The same things were measured in two ways. Each way mixes the same 10 hidden numbers, adds some noise and spreads widely along 6 directions of its own, which tell nothing about the thing.
Some things both ways: the first way, then the second way.
[ 0.47 -3.21  0.62 -0.42 -0.10  0.43 -1.87  1.63  0.47  0.36 -0.02  0.09
  1.85  1.15  1.35 -0.58  1.36 -1.54  1.06]
[ 0.23 -0.02  2.01  0.67 -0.33  0.13  1.89 -1.30 -0.72 -0.12 -3.00 -0.94
  1.92 -0.59  3.13 -0.34 -0.36  0.91 -2.10 -2.26  1.57  0.68 -1.13]

[-3.03 -0.33  0.57 -2.51  2.70 -1.04 -0.72  2.92 -0.77 -2.16  0.62  2.82
 -0.68 -1.27 -1.25 -1.62 -1.33 -3.41  0.25]
[ 0.99 -0.79  0.96 -1.46 -1.45 -0.41  0.62 -1.95  1.24 -0.82 -0.76 -0.61
 -0.61 -1.35  2.97  0.12 -0.24  2.14 -0.72  0.98  0.41 -0.51  0.66]

[-1.36 -3.38 -1.44  1.15  0.99  1.72  1.73  4.15  1.82 -1.79  0.45  1.60
  0.37 -0.81 -0.12 -2.71  1.92  0.86 -2.18]
[ 1.77 -1.66  3.05 -1.48 -1.31 -0.97 -1.65 -1.07  1.47 -0.52 -0.29 -1.31
 -0.03 -0.56 -0.47  0.46 -0.34  2.14  0.37  0.29 -0.65 -1.79  0.73]

[ 1.02  1.38 -2.04  2.26  1.58 -0.16  2.07 -2.21  1.12 -1.30  0.10 -0.90
 -0.89 -0.74  0.20 -0.36  4.06  1.79 -1.51]
[-2.46 -0.66  3.12 -1.52  1.39 -2.34 -2.41  3.19  0.49 -2.63  1.41 -2.12
  1.27  0.98 -1.41  0.52  0.24 -0.54  2.51  0.33  0.87 -0.98 -2.09]

[-1.68  2.70 -2.37 -2.33 -0.20  0.56  0.03  2.66  1.87 -3.37  1.73  1.58
 -2.24 -2.77 -1.13  2.94 -1.85  1.54  0.05]
[-2.47 -1.02 -0.01 -2.78 -4.14 -2.97  1.08 -1.56  1.51 -3.71  4.04 -0.79
 -1.32 -1.19 -2.10  2.35 -0.70  0.51  1.34  3.80  0.25 -1.10 -2.60]

[-0.67  4.34 -1.04 -0.04  2.70 -4.88  3.60 -3.54 -0.36 -1.41  0.56  0.26
 -4.16 -1.03  0.81  0.85  2.85  2.07  2.86]
[ 0.87  0.81  3.34  1.48 -1.43  0.69 -0.56 -0.93  1.27 -1.25 -2.16 -0.60
  0.29  0.12  1.14 -1.32  0.25  1.10  0.53  0.03 -1.16 -0.30  1.18]

[ 3.48  2.37 -1.32  0.79  1.57 -3.37 -1.56 -5.26  2.37 -0.11  0.23  0.64
 -1.31 -1.19 -3.18 -2.05 -2.56 -2.25  1.48]
[-0.14 -0.33 -1.24  0.72 -0.19 -0.74 -2.92  2.03 -2.07  0.47 -0.63 -0.41
 -1.44  4.03 -3.45  0.27 -0.82 -2.06 -2.52 -0.04  0.92 -0.29  2.30]

[ 5.27 -0.86  1.14  0.86  0.16 -0.73 -2.50 -2.77  3.81  3.57 -0.40 -2.70
  3.34  2.67  0.74 -4.84  2.58 -3.14  1.42]
[ 1.64  0.72  0.12 -2.63  1.96 -0.05 -2.29  0.41  0.49  0.20  0.98 -2.82
  1.71 -0.21  1.46  1.83 -0.60  1.73 -1.60  1.88  1.89 -1.33 -1.50]

[ 0.61 -0.61 -1.92  3.58  2.86 -2.05  2.55 -1.53 -2.80 -2.87 -0.67 -1.09
 -0.33 -1.03 -2.30  0.80  2.61 -1.61 -2.77]
[ 1.46  0.20  3.22 -0.48  2.19 -0.11 -1.79  2.10  1.60  1.20 -3.47 -1.23
  1.67  0.88  2.95 -0.74 -0.01 -0.23  0.58 -0.57  2.52  0.93 -1.26]

[ 2.05 -1.88 -0.54  0.74  0.64 -0.22 -0.10 -0.97  2.16  1.05 -0.14 -1.59
  1.19  1.72  1.46 -0.95  3.35 -0.47  1.13]
[ 1.37 -0.30  1.96 -0.80 -0.08  0.58  1.40 -2.75  1.43 -0.53 -2.66 -2.16
  2.05 -1.55  3.44  1.14 -1.09  3.41 -2.43  0.52  2.23  0.36 -2.98]

[-0.98  1.77 -0.20  0.36 -1.36  2.57  0.91  1.87 -1.82 -1.13  0.38 -2.74
  1.94 -1.05  0.61  3.11  2.62  0.15 -2.86]
[-2.24  0.73 -0.12  1.51  1.84 -0.43 -1.59  1.17 -1.73 -3.02 -0.36 -0.43
 -0.36  0.79  1.08  0.57  0.08 -1.15 -0.91 -1.29 -0.18 -0.43 -0.45]

[-0.63 -1.17 -0.52 -1.92  1.12 -0.25 -0.72  0.64  0.65 -0.11 -1.28  0.07
  2.21 -2.97  0.73 -4.65  1.33  2.52  1.55]
[-1.29 -1.52 -0.53 -2.00 -2.57 -0.06 -2.26  1.44 -2.10 -2.57  0.02 -0.08
 -2.41 -4.31 -0.05  3.27 -0.29  2.47  2.10  2.97 -0.65 -2.05  0.05]

[-0.17  0.02 -2.39 -0.69 -1.49  2.51  0.30  0.27  2.90  1.31 -0.13  0.41
  0.45  1.46  2.23 -0.61  3.57 -2.46 -0.06]
[-1.30 -1.05  1.64 -1.00 -0.48 -1.28 -3.31  0.19  1.23 -2.66  2.69 -0.93
 -2.06  0.42 -1.14  0.17 -0.57 -0.65  1.10  1.01 -1.74 -1.62  0.07]

[ 5.06  0.48 -0.36 -1.54  2.05  0.76 -2.25 -4.41  3.28  3.74  0.53  0.43
 -0.36  2.46  1.06 -1.37 -3.18 -0.43  3.99]
[-0.26  1.28 -0.89 -2.24  0.54 -0.28 -1.87  1.42  1.13  0.80  0.51 -1.65
  1.21 -0.45  0.57  0.58 -0.11  1.33  1.63  2.65  2.18 -0.08 -0.13]

[-0.35  0.23  0.63 -0.25  1.26 -0.15 -2.21 -0.72 -1.76 -0.64  1.18  1.44
  1.57 -1.06 -0.06 -3.26  1.11 -2.00 -1.55]
[ 0.79  0.56  1.59 -1.40  0.40  0.21 -2.08  2.78  1.72  0.73  0.19 -0.93
 -0.20  0.85  0.72 -1.38  1.26 -0.17  0.10  1.05  0.56  0.61 -0.44]

[ 0.96 -1.51 -1.17  0.74 -0.02  0.76  0.16  1.73 -0.18 -1.38  0.68  0.86
  1.59 -1.50 -1.70 -3.48  0.47 -0.69 -2.67]
[ 4.14  0.10 -0.25 -1.44  0.74  3.00 -4.38  2.23  0.78  2.57 -2.25  0.08
 -2.68 -1.98  0.68  0.54  0.86  2.93  1.20  3.60 -1.89 -1.22  3.11]

[-0.82  2.29 -0.94  0.04  2.19 -4.20 -0.36 -0.53 -2.42 -3.29  0.02  1.90
 -2.51 -1.08 -2.86  2.53 -2.50 -4.52  1.04]
[-3.76 -0.29  0.53  0.88 -1.24 -0.21  2.04  0.94 -1.05 -2.60 -0.24  0.18
  1.47 -1.46  1.46 -0.37 -0.70  0.36 -0.01  0.82  1.84  1.43 -2.13]

[-2.48  3.09 -2.56  4.31 -0.31 -1.88  4.71 -2.26 -2.58 -1.23  1.94 -0.74
 -2.78  3.24  1.19  5.19  2.79 -2.08 -1.50]
[-1.78 -1.24  0.33  1.36 -0.87  2.04  0.40 -1.14  0.38 -3.68 -0.57 -0.57
 -0.34 -1.68 -1.29  1.54 -1.58  3.97 -1.16  4.29 -0.60  0.09 -2.03]

[ 1.16  0.61 -1.58  2.24 -0.94 -2.36  0.81 -2.26 -1.69  1.28 -1.26 -3.88
  5.00 -1.21 -1.69 -4.69  0.97 -2.04 -0.93]
[-0.42 -0.83 -2.30  1.67 -0.86 -3.15  0.13 -4.52 -2.18 -1.15 -1.16 -0.18
 -1.32  4.81 -2.45  1.49 -2.33 -2.34 -4.20 -3.18  0.74 -1.46  2.98]

[ 3.88  1.81 -1.93 -3.47 -0.94  0.53 -3.07 -1.33  2.53 -0.67 -2.62 -0.31
  3.11 -8.12 -2.63 -7.02 -0.59  4.48  0.66]
[-1.07  1.54  0.63 -1.71  1.76  0.03 -0.56  3.06  1.32  2.56  1.09 -0.75
  2.07 -1.34  1.84 -2.10  1.31 -1.01  3.77 -0.43  0.48  0.84 -0.83]

[ 1.54  0.44  2.21 -2.32  1.51 -0.72 -3.91 -0.37  0.01  0.42 -1.08 -0.66
  3.79 -3.52  0.41 -5.99  1.07  1.28  1.25]
[-2.44  0.45 -0.13  0.66 -0.77 -1.65  0.21 -0.11 -4.44 -2.39 -2.31 -1.52
 -0.63  0.50  1.08  2.08  0.46 -1.60 -1.82 -4.40  0.77 -0.86 -0.83]

[-0.26  1.17 -0.84  2.20 -0.16  0.47  0.40 -0.59 -2.41 -1.67 -0.57 -0.04
  0.89 -1.63 -2.53 -1.07 -0.88 -2.23 -3.49]
[-2.73 -1.53 -1.26 -1.81  1.43 -1.00 -1.05  3.11  0.97 -0.99  4.06  0.70
 -0.18 -0.99 -1.97 -0.31 -0.09  0.10  1.52  2.38  0.07  0.18 -1.42]

[ 2.08  0.03 -0.92  1.90 -1.05  4.58  1.29  2.81  0.91 -0.33  3.28  0.07
 -0.67  4.16  2.27  4.13  2.28 -0.80 -3.51]
[-2.32  0.46  0.91 -0.54  1.34  0.86 -2.36  3.06  1.52 -4.00  3.01 -0.77
  0.47 -2.50 -1.09  0.23  1.13  3.52  2.51  4.09 -1.40 -0.74 -1.75]

[ 2.72  1.48 -0.16  3.48  1.51 -1.84  1.94 -1.60 -2.05 -0.64  0.57 -1.93
 -0.05  1.82 -2.36  1.31  0.11 -4.20 -2.32]
[-0.99  0.72  0.47  1.06  2.17 -0.72 -0.79 -0.42  0.40 -1.71 -0.25 -1.18
  1.75  1.54  0.65  0.28 -1.00 -0.09 -1.51 -0.45  1.58  0.17 -1.61]

[-2.43 -0.62  0.22  1.62 -1.43  2.55  0.36  4.07 -3.52 -0.37  0.55  0.68
  2.54  1.53  1.16  0.03  0.46 -4.02 -3.36]
[ 0.86 -0.68 -1.11 -0.94 -0.93 -0.91  1.20 -2.64  1.95  0.14  1.53  0.82
 -1.59 -0.33 -0.01 -0.92  0.70  0.93 -1.05 -0.51 -1.70 -0.46  1.33]

[-2.79 -0.88  1.26 -3.75 -0.71  4.85 -1.82  3.69 -2.47  0.75  0.99  3.24
  1.89 -1.68  0.65 -1.94 -5.13  0.32 -0.58]
[-2.11  1.04 -0.18 -0.33 -0.49  0.05 -0.23  0.35  1.03 -0.03  2.00 -0.02
  0.54 -1.62  0.49 -1.37  0.16 -0.25  2.47  0.43 -0.76  0.25 -0.29]

[ 1.78  1.48  1.40  3.08  4.56 -0.45 -0.34  1.02  0.55 -0.83  1.30  5.57
 -4.88  4.91  0.42  1.92 -3.62 -5.44  0.35]
[ 2.11  0.49  0.41 -2.98 -1.90  0.40 -0.35 -1.03  1.52  1.62 -0.17 -1.97
 -0.81 -1.86  0.37  0.41  1.82  2.96  0.16  0.29 -0.67 -0.80 -0.15]

[-3.80  4.23  2.95 -0.67  2.63 -3.28  0.83 -0.34 -3.38 -1.77 -1.49 -0.05
  0.18 -4.68 -1.03 -2.77  0.17  0.37  0.47]
[-1.58  0.35  0.56  2.38 -0.16 -1.04 -0.08 -1.10 -3.48 -1.97 -1.37 -0.49
 -0.12  1.72  0.90 -0.35 -0.05 -1.99 -2.88 -5.05 -0.69 -0.89  1.45]

[-1.91  2.48  1.32  0.12 -0.08 -0.71  2.35  2.42 -3.82 -2.17  1.03 -0.72
 -0.87 -0.68 -2.23  3.49 -3.48 -1.34 -1.29]
[-1.19  1.76 -0.07  0.49  1.25 -1.01  0.00 -0.98 -2.09 -0.83 -0.70 -1.36
  0.99 -0.04  1.72  2.04 -0.85 -2.22  1.42 -1.19 -0.17 -1.50 -0.71]

Other things, the second way, with their names:
Q516: [-2.05 -0.52  2.29 -1.04  1.06  0.73 -1.52  3.82  2.69 -1.46  0.74 -0.42
  1.41 -2.51  0.27 -1.36  0.88  2.76  2.89  2.62  0.95  1.40 -2.88]
Q622: [-1.26 -1.38 -1.22  0.98  0.35 -1.26  1.47 -1.44 -4.11 -0.25 -1.27 -0.25
 -2.56  1.64 -2.28  1.81  0.54 -2.25 -0.72 -4.13 -2.99 -1.97  2.15]
Q684: [-1.25 -1.60 -0.04  2.38 -1.68 -1.48 -0.02 -0.73 -4.67 -1.41 -3.39  0.74
 -1.96  1.83  0.44 -0.91  0.54 -1.37 -4.05 -6.79 -0.43 -0.46  3.87]
Q916: [-0.35 -2.03 -2.90  0.21 -1.99 -2.43  1.13 -2.03  2.76 -0.02  4.15  3.50
 -1.08  1.61 -2.40 -3.49 -0.42 -0.46 -3.63 -0.83  0.13  1.32  2.20]
Q844: [-2.72  0.96  0.33  1.25  2.51  1.10  0.11  2.27 -0.54 -0.70  0.62  0.09
  3.75 -2.23  2.32 -2.26  0.06  1.39  1.26 -0.28  0.72  0.96 -0.39]
Q667: [-0.06 -0.37 -2.74  1.92  1.08  3.57  0.97 -1.02 -2.88  0.45 -3.57  1.05
 -3.25 -3.18  1.21  0.76  1.42  2.51 -1.10 -2.06 -3.85 -0.26  1.48]
Q181: [ 0.01 -2.00 -0.41 -1.90  0.60 -0.27 -0.45  2.97  1.64  0.64  0.95  2.06
 -0.59 -1.56  1.79 -1.13 -0.17  0.67  0.37  2.94  1.46  1.16  0.19]
Q709: [ 2.55 -0.08  0.70 -2.28  2.76  0.05 -3.82  2.72  3.47  2.88  1.25 -0.37
 -1.52  1.56 -0.49 -1.14  0.79 -1.29  1.69  1.64 -0.88 -0.15  0.43]
Q608: [ 1.85  0.20  1.19 -1.31  1.42  0.12 -0.37 -0.30  1.07  0.86 -0.37 -1.06
  1.11 -1.38  3.24 -0.70  1.21  1.12 -2.83 -2.80  0.79  0.31 -2.55]
Q321: [ 1.27  2.94  0.40 -1.97  5.33  1.46 -0.32 -0.11  2.60  2.31  0.61 -3.84
  5.64 -0.45  3.71  0.13 -0.97  2.61  0.68  3.19  2.81 -0.09 -2.10]
Q153: [ 0.71  0.37 -0.06  1.06  0.43  1.87 -0.67 -1.30  1.74  1.16 -0.73 -0.18
 -1.17  0.00 -0.65 -0.09 -0.81 -0.59 -0.69  0.71 -1.34  0.83 -2.39]
Q18: [ 2.26  1.53 -0.35 -1.16 -0.39  0.16 -2.28  1.22  1.64  2.74 -0.75  0.25
  1.13 -0.70  1.11 -0.15 -0.91  0.04  1.51  2.79  1.92  0.12  1.07]
Q210: [ 0.51  2.44 -0.29  1.37  0.07  2.77 -1.45  1.72  1.17 -0.68 -1.63  0.47
 -2.24 -0.62  1.78 -1.10  1.89  1.08  0.72  2.18 -2.03  0.77  1.08]
Q339: [ 1.31 -1.28 -0.28  1.08 -3.57  1.45 -0.42 -2.34 -0.03 -0.83 -2.91  1.32
 -4.37 -1.14  1.08  0.87 -1.05  0.47 -2.97  0.68 -1.13  0.51 -0.06]
Q333: [-4.74 -0.63  0.21  0.65  0.09  0.92  2.80 -0.90  1.29 -2.65  4.68 -0.31
  4.34 -3.85  0.44 -2.44 -0.95  3.26 -0.76  0.59  0.38  1.39 -4.23]
Q698: [-1.35 -1.86 -3.09  0.30 -0.99 -0.81  2.35 -0.73 -0.56 -2.43  0.21  2.87
 -0.75 -1.88  0.17  0.75 -0.62  3.06 -0.79  2.79  0.56 -0.10  2.45]
Q594: [ 0.44 -1.66  0.10  1.33  0.96  1.33 -0.11  0.01 -0.42  1.65 -3.60  0.96
 -2.99  0.24  0.39 -0.06 -0.22 -1.91 -1.38 -2.63 -1.24  1.45 -1.67]
Q307: [ 0.26  0.04 -1.05 -1.31 -2.15  0.55 -1.18  1.36 -0.33  0.47 -1.33 -0.15
 -1.81 -1.17 -0.48  1.08  0.53  1.35  0.36  1.97  0.60  0.06  0.51]
Q435: [ 1.01  1.05  0.89  0.21  0.74  1.00 -2.63  0.17 -0.42  0.41 -0.60 -1.66
 -0.21  0.66  0.01  0.33 -0.34 -0.36 -0.94 -0.09 -0.92 -0.94 -0.09]
Q54: [ 0.04 -1.86  3.47 -1.15 -0.14 -2.05  3.32 -1.01  4.44  1.04  1.14  0.60
  1.88  0.40  0.47 -4.21  1.58  0.52  0.79 -2.60 -0.19  1.61 -0.80]
Q273: [ 2.28  0.92  3.23  1.82  1.81 -0.55  0.38  1.17  0.52  2.61 -4.16  0.49
  2.07  2.97  3.38 -3.81  1.41 -2.40 -1.72 -5.24  1.29  1.49  1.75]
Q75: [ 3.19 -0.67 -1.96 -1.96  0.80  1.21  0.89 -1.46  0.76  4.08 -3.65  0.04
 -1.89 -1.31  1.76  1.85 -0.31  1.63  0.70  1.91  0.00 -0.29  1.52]
Q721: [-1.27 -0.53 -1.15 -2.05 -3.25 -2.59  1.10 -0.75  1.84 -1.67  1.75  1.13
 -1.30 -1.79  0.75  0.24  0.47  0.24  0.57  0.90  1.27  0.60 -1.56]
Q131: [-0.32  0.21  3.83  0.08  2.07  0.31  1.93  1.71 -2.87  2.29 -4.38 -2.91
  4.16  0.49  2.97  0.40 -0.65 -1.40  0.56 -2.54  2.38  0.30 -1.88]
Q305: [ 1.62 -0.84  0.72 -0.68 -0.34 -1.49  0.30 -0.17  1.61  3.16 -0.97  0.54
  1.20  1.88 -0.01 -1.73 -0.96 -1.40 -0.51 -0.52  2.13  0.99  1.32]
Q509: [-0.56  0.46 -0.51 -0.68  2.77  1.00 -1.83  0.36  0.88 -1.63  3.77 -1.04
  1.75 -1.84  1.55  0.59 -1.26  1.22 -1.70  2.31  0.10 -0.68 -3.23]
Q867: [-3.55  0.43  2.33  0.95  2.23  0.50 -0.98  5.82 -1.86 -0.29  0.85  0.05
  3.33 -1.67  1.10 -2.84  1.03 -0.98  3.11 -1.50  0.11  0.75 -0.42]
Q713: [ 2.03  0.00 -2.25  0.05 -1.57  1.85  0.34  0.99 -2.21  3.25 -4.70  0.76
  0.79 -1.53  0.33  0.43 -0.12  3.47 -1.46  1.36  2.40  0.62  3.53]
Q15: [ 1.16 -3.36 -1.97 -1.16 -1.24 -0.75  0.24 -2.69  0.79 -1.34  2.95  1.96
 -3.78 -1.40 -0.22  0.32 -0.16  0.85 -5.01 -0.81 -2.24 -0.76 -0.64]
Q688: [-0.10 -1.69  0.04 -1.51  1.07 -0.88 -0.64  1.14 -0.48  0.48  0.03 -0.23
  0.30 -0.40  0.01  0.94 -0.94  0.41  0.88  1.17  0.68 -0.99  0.85]
Q946: [ 1.57 -1.11  1.99 -1.10  0.33  1.43 -0.56  0.46  3.13 -0.12 -0.51 -0.34
  1.12 -2.25  1.48  0.22 -1.17  3.18 -0.32  4.12  1.32  0.86 -2.92]
Q767: [ 2.23 -0.14 -0.24 -2.37 -0.39  1.09 -0.37  1.72  1.63  4.67 -0.10  0.31
  0.74 -2.61 -0.78 -1.63  1.60  2.65  3.04  0.97 -0.95 -0.20  2.54]
Q180: [-1.19 -0.71 -2.59  0.45  1.57  0.06 -0.27  2.66 -2.16  0.08  0.54  1.82
  0.40 -0.90  0.22 -0.99  0.68  0.57 -2.19 -1.33  0.69  0.66  1.26]

Some of these things the first way, each followed by its name:
[ 2.34  1.14 -2.24 -0.48  0.84  1.12 -1.22 -1.19  2.56 -0.58  0.22  1.08
 -1.52 -0.71  0.59  2.18 -1.51  2.06  1.85]
Q307
[ 1.49 -0.91 -0.95  0.96 -1.11 -0.78 -0.12 -0.87 -0.80 -0.99 -1.63 -3.87
  3.64 -3.31  0.76 -1.21  6.35  2.88 -0.56]
Q273
[-1.88 -0.85 -0.31  0.59  0.55 -1.07  0.11 -2.38 -2.51 -0.39 -1.03 -0.73
  0.10  0.74  0.01  1.79  1.22 -2.92  0.54]
Q181
[ 2.53 -1.54 -1.58  1.68  1.72  1.28  0.24 -0.21  2.74 -0.12  0.25  1.07
 -3.20  2.39  0.30  6.33 -5.70  2.06  3.49]
Q713
[ 0.03 -0.69 -0.97  2.94 -1.20  0.98  0.05  1.79 -3.02 -0.79 -1.94 -0.78
  3.10 -0.56 -1.85 -0.24 -0.97 -4.57 -3.03]
Q916
[ 2.72 -3.04 -2.44  1.39 -1.41  1.71 -0.61  0.28  2.29 -0.03 -0.19  0.65
  0.71  1.57  1.76 -1.22  4.56 -0.48 -0.72]
Q54
[-2.03 -2.48 -1.69  2.28 -0.84  1.95 -1.51  5.03 -0.69 -1.39 -3.08  0.10
  4.51 -1.25  1.45 -1.19  4.01 -4.00 -2.08]
Q684
[-0.55  1.37 -1.90  3.63 -0.21 -2.04  2.86 -4.30 -3.46  0.73 -0.45 -1.69
 -0.40  2.83  0.71  2.34  0.49 -1.69  0.36]
Q75
[-0.54  2.95  1.48 -1.27  0.71  2.35  0.20  2.75 -0.54 -3.21  0.92  3.56
 -3.48 -3.18 -2.81  1.27 -5.11  1.34 -2.13]
Q667
[ 0.94 -5.70  1.87 -2.27 -2.06  5.18 -3.37 -1.09 -1.33  2.42  1.88  2.03
  2.16  1.61  1.02 -2.58 -1.66 -0.01 -1.15]
Q594
[-3.22  0.39  0.56  3.32  3.53 -2.96  3.35 -2.79 -5.41 -1.28 -0.44  1.10
 -2.81  0.79 -1.83  2.65 -3.89 -1.91  0.36]
Q305
[-1.84  1.85  1.56  0.77  0.20  0.05  0.94 -0.82 -2.26  0.57  0.22 -0.19
  1.21 -1.17  0.51 -2.51  0.49  0.27 -1.08]
Q435
[ 0.84 -0.20  3.35 -1.69 -2.02  2.51 -1.43  1.24  0.93  1.81  0.37 -1.98
  2.86 -0.04 -0.53 -2.26 -0.18 -1.63 -0.99]
Q509
[-3.80  0.37  1.18 -1.22  1.05 -1.77  0.27 -2.86 -4.42  0.67  0.11  0.76
  0.18 -0.19  2.12 -0.74  1.21 -0.57  1.88]
Q339
[ 2.60 -2.51 -0.14  1.47  1.10 -2.45  0.73 -3.11 -0.21  0.43  0.99 -0.71
 -0.24  2.22 -0.92 -1.74  1.88 -1.85  0.24]
Q946
[ 4.22 -0.68 -1.20  2.96  0.67  0.36  0.54 -2.62  2.07  2.17 -1.27  1.58
 -1.63  2.84  1.75 -0.88 -1.44  1.01  2.56]
Q767
